There are 5 ways to turn a row about zero (a turn may also mirror it). The second row of each pair is the first, turned, with some noise. The first 30 pairs use one turn. New pairs use 2 turns, one after the other, and a turn may come again.
Known pairs, each followed by its turns in order:
[-0.50  7.47 -1.60  2.82  1.02]
[ 2.39 -0.93  1.70  4.14  6.17]
Z

[-0.34  0.71 -1.09 -1.51 -2.70]
[-1.98 -0.29  0.94 -0.54  2.85]
E

[-1.54 -3.09 -0.19  3.23  1.53]
[ 1.13 -3.96 -2.31  1.16  0.68]
J

[-0.22  3.41 -1.74  2.05 -1.85]
[-1.54 -1.87 -2.25  2.01  2.45]
E

[ 1.04 -0.31 -3.71  0.35  0.97]
[-1.47 -1.81 -2.90 -1.15  0.55]
R

[ 2.54  0.47 -0.11  2.01 -3.29]
[-1.67  2.56 -1.21  3.29  0.05]
Z

[-1.41  4.21 -0.92 -0.06 -0.25]
[ 0.86  2.34  2.08  3.55 -0.12]
U

[ 2.05  0.77 -2.75 -1.52  0.01]
[ 0.11  0.62  1.29 -2.33 -2.76]
J

[ 2.04  0.91 -2.72  3.49  0.66]
[-1.12 -2.97  2.15  1.83  2.18]
U

[ 3.81  1.82 -1.88  0.19 -0.57]
[-0.58  2.38 -2.25  0.86  3.00]
Z

[0.25 1.09 1.37 2.05 1.09]
[1.07 1.29 1.73 1.11 0.16]
Z

[-0.66 -0.21 -1.77 -1.44  1.15]
[-2.03  0.40 -0.87 -1.25 -0.26]
R

[-0.15 -3.87  2.02 -3.55  1.97]
[-5.23 -2.70  0.55 -0.02  0.53]
J

[ 2.49 -3.78  1.86  2.67  2.34]
[ 0.17 -4.69  0.89  3.13 -1.12]
J

[-1.87 -1.04  1.60 -0.47  0.73]
[-1.64 -0.79 -0.64  0.25  1.86]
J

[-1.80 -0.92  1.07 -2.29  0.47]
[-0.59  1.89 -1.53 -0.73 -1.45]
U

[ 1.90 -3.23 -0.98  0.72 -0.51]
[-1.38 -2.34  0.40 -2.82  0.85]
U

[3.71 0.92 2.49 1.90 1.93]
[ 0.08  3.26 -2.05  2.91 -1.96]
E

[-1.65 -2.71 -1.82 -1.23  1.21]
[-3.54  0.63 -0.19 -0.52  1.57]
R

[ 3.07 -2.29 -0.38  1.28  0.20]
[-1.64  0.99  1.16  1.32 -3.30]
E

[ 0.98  0.87  1.76  1.26 -0.15]
[1.03 0.11 1.44 1.93 0.55]
J

[ 1.18  2.07 -4.68  0.12 -1.98]
[ 0.38 -0.53 -5.43 -0.84 -0.96]
R

[ 1.94 -4.06  1.07 -3.01  1.21]
[-0.91  0.91  1.81 -2.40  4.45]
R

[-1.32  1.13  1.19 -1.45 -0.19]
[ 1.62  0.67 -0.14 -0.82  1.94]
E

[-1.06  0.91 -1.06 -1.19  1.35]
[-1.15  1.10  0.35  1.48 -1.24]
U

[ 1.27 -0.97 -0.16 -0.41 -2.12]
[-1.42  1.01 -1.82  0.66 -0.87]
Z

[-3.63  3.56 -3.21  2.21  3.30]
[-3.42  1.75  0.71  5.96  1.49]
U

[-2.35 -0.47 -0.74  0.76 -0.04]
[-1.87  0.44 -0.32  1.70 -0.61]
R

[ 1.72  2.99 -6.05  2.91 -0.34]
[-5.18 -3.26 -4.14  0.87 -0.39]
E

[-0.27 -4.40  1.93  0.02 -0.19]
[-1.12  1.01  1.08 -1.58 -4.11]
Z

New pairs, each followed by its turns in order:
[ 0.88  0.13 -2.04 -1.40 -0.28]
[ 1.44  1.72 -1.09 -1.24  0.12]
U U

[-1.93 -3.25  3.36 -1.70 -1.08]
[ 2.52  3.30 -2.49  1.46  1.55]
Z R

[ 1.38 -0.97 -3.08 -2.42  2.11]
[ 0.51 -0.43  0.14 -4.72  0.55]
R E

[1.74 0.41 0.66 3.84 0.49]
[-2.24  3.12  1.09 -0.99 -1.34]
R Z

[ 1.72 -3.24 -0.87 -0.41  4.08]
[ 2.66  4.29 -2.62  0.41 -0.11]
E R

[-2.17  1.10 -0.86  0.09  0.37]
[ 0.36  0.76 -0.17  2.12  1.46]
U U

[ 0.35  0.36 -2.94 -4.74  0.11]
[ 1.84 -4.09 -2.88  0.57 -1.25]
J Z

[-0.93  1.42 -1.23  1.31  2.94]
[-0.55  2.94  1.04 -1.51 -1.90]
J E

[-4.77  1.62  3.01 -5.34  0.71]
[-2.88  3.08 -3.57  4.85 -3.24]
J U

[-1.64  2.76 -1.86 -1.93 -1.13]
[-2.77  0.82  1.62 -2.85 -0.08]
Z Z

[-0.12 -1.08 -2.70 -0.59  1.20]
[-1.16  0.36  2.16 -1.83  0.73]
J E

[-2.10  1.86  0.35 -0.01 -0.72]
[-0.79 -0.67  0.41  1.87  1.79]
R E

[ 0.45  2.78 -0.72  3.15 -4.14]
[ 4.13  2.23  3.03  0.66 -2.20]
J J

[-2.61 -2.07  0.91 -1.94 -3.27]
[ 1.25 -1.61 -0.16  0.24 -4.63]
R R

[-1.74  0.87 -0.91  1.91 -0.64]
[-0.69  1.32 -0.96 -0.70  2.15]
J Z

[-0.44 -2.11 -1.30  3.62  2.58]
[-3.53  2.61 -0.79 -2.48 -1.38]
J Z

[ 0.64 -0.76  3.69  3.02  1.95]
[ 1.23 -1.09  4.04  1.87  2.73]
R R

[-1.38  4.64 -2.08 -1.27  4.64]
[-1.82 -4.75 -3.21 -0.12 -4.02]
Z U

[ 1.15 -0.99 -0.93 -3.84  4.06]
[-0.88 -0.09  1.08 -1.09 -5.65]
Z U

[ 2.48 -0.15  3.39 -1.03  1.99]
[ 2.36  3.47  1.91  0.13 -0.10]
E J

[ 1.41 -0.77  1.88  0.86 -2.58]
[-0.61  1.34 -1.82  1.76 -1.94]
R E

[ 3.18 -0.01 -2.35  0.39 -1.22]
[-2.05  1.37 -0.12  2.45 -2.15]
E R

[ 2.36  1.08 -1.02  0.58 -1.82]
[-0.43 -2.19 -2.75  0.07 -0.13]
Z E

[-4.13 -1.18 -1.14  3.13  3.39]
[ 4.95  2.80  2.83 -0.02 -0.22]
Z E

[1.67 3.63 0.35 4.98 3.10]
[-0.55 -1.93 -0.76 -6.09  2.30]
R U

[-0.67  0.11  3.72 -4.74 -1.77]
[ 3.08 -0.09  5.03 -0.52 -2.20]
U U

[ 4.38 -2.47 -4.22 -0.76  4.39]
[-0.05  6.57 -3.70  1.50 -1.96]
E R

[ 2.39  1.81 -1.35  0.40 -2.61]
[ 0.95  0.12  0.98 -1.13 -4.03]
R J

[ 0.13  2.95 -0.14 -1.07 -3.82]
[ 1.53 -3.42  0.85 -2.11  2.89]
E J

[ 0.15 -2.00  1.33 -1.05 -4.96]
[2.05 1.93 0.75 1.17 4.75]
R Z

[ 1.73 -0.23  1.83  2.21 -1.70]
[0.02 1.09 2.25 2.49 0.06]
E Z

[ 1.57  1.34  1.81 -2.63  3.62]
[-4.65  1.35  1.41  0.59  0.99]
R J

[ 0.95 -5.82 -1.19 -3.18 -1.01]
[-1.90  6.55 -0.23 -2.15 -0.19]
U R

[ 1.71 -1.45  3.48  2.06 -5.00]
[ 0.62 -1.08  1.22 -6.30  2.30]
U R

[-0.18  0.96 -2.06 -1.29 -2.37]
[-0.81  0.48  3.19  1.14 -0.56]
R U

[ 0.83 -1.92  1.76 -0.70 -0.38]
[ 2.31  0.42  0.99  0.13 -0.95]
E R

[-3.10 -1.52 -1.09 -0.77 -1.77]
[ 1.06  0.16 -1.17 -3.85 -1.08]
J J

[-5.64 -2.28  1.85 -4.78 -3.39]
[ 2.06  2.66 -2.89 -4.05 -6.37]
U R

[ 2.69 -3.76  1.45  0.19  3.17]
[ 3.54 -1.88 -4.05  1.36  0.53]
Z Z

[ 2.68  0.26 -1.39 -2.31 -0.24]
[ 1.53 -3.13 -0.28  0.75  0.62]
E Z

[ 0.77 -0.22 -1.29 -1.24 -0.81]
[1.00 1.06 0.96 0.11 1.19]
U E

[-1.86 -0.39 -1.78  1.98  3.17]
[-1.34 -2.22  3.91  0.09  0.26]
U Z

[-0.86 -0.17 -0.65  1.54 -1.37]
[-0.11 -1.14  1.34 -0.62  1.34]
U J

[-4.18 -0.92 -0.79  2.70 -2.61]
[ 3.87 -1.58  1.86 -1.60  3.32]
U Z

[ 4.76  4.56  0.54 -0.14 -1.22]
[-2.29 -2.90 -1.96  1.58 -5.29]
E R

[ 1.56 -0.55 -2.16 -0.18 -1.29]
[-2.73  0.20 -0.81  0.09 -1.75]
Z R

[-1.04 -1.99  0.30  3.84  2.94]
[ 1.36 -3.88 -2.17 -2.81  0.19]
U J

[-3.27 -2.02 -0.18  1.63 -0.80]
[ 0.21  1.62  2.94  0.61 -2.49]
E E

[ 0.79  0.51 -0.89  2.78  1.33]
[ 1.26 -1.31  0.38  0.35 -2.99]
U E

[ 0.79  1.22  0.59 -2.26 -1.33]
[ 1.65  0.53 -0.92 -2.09 -0.85]
R R

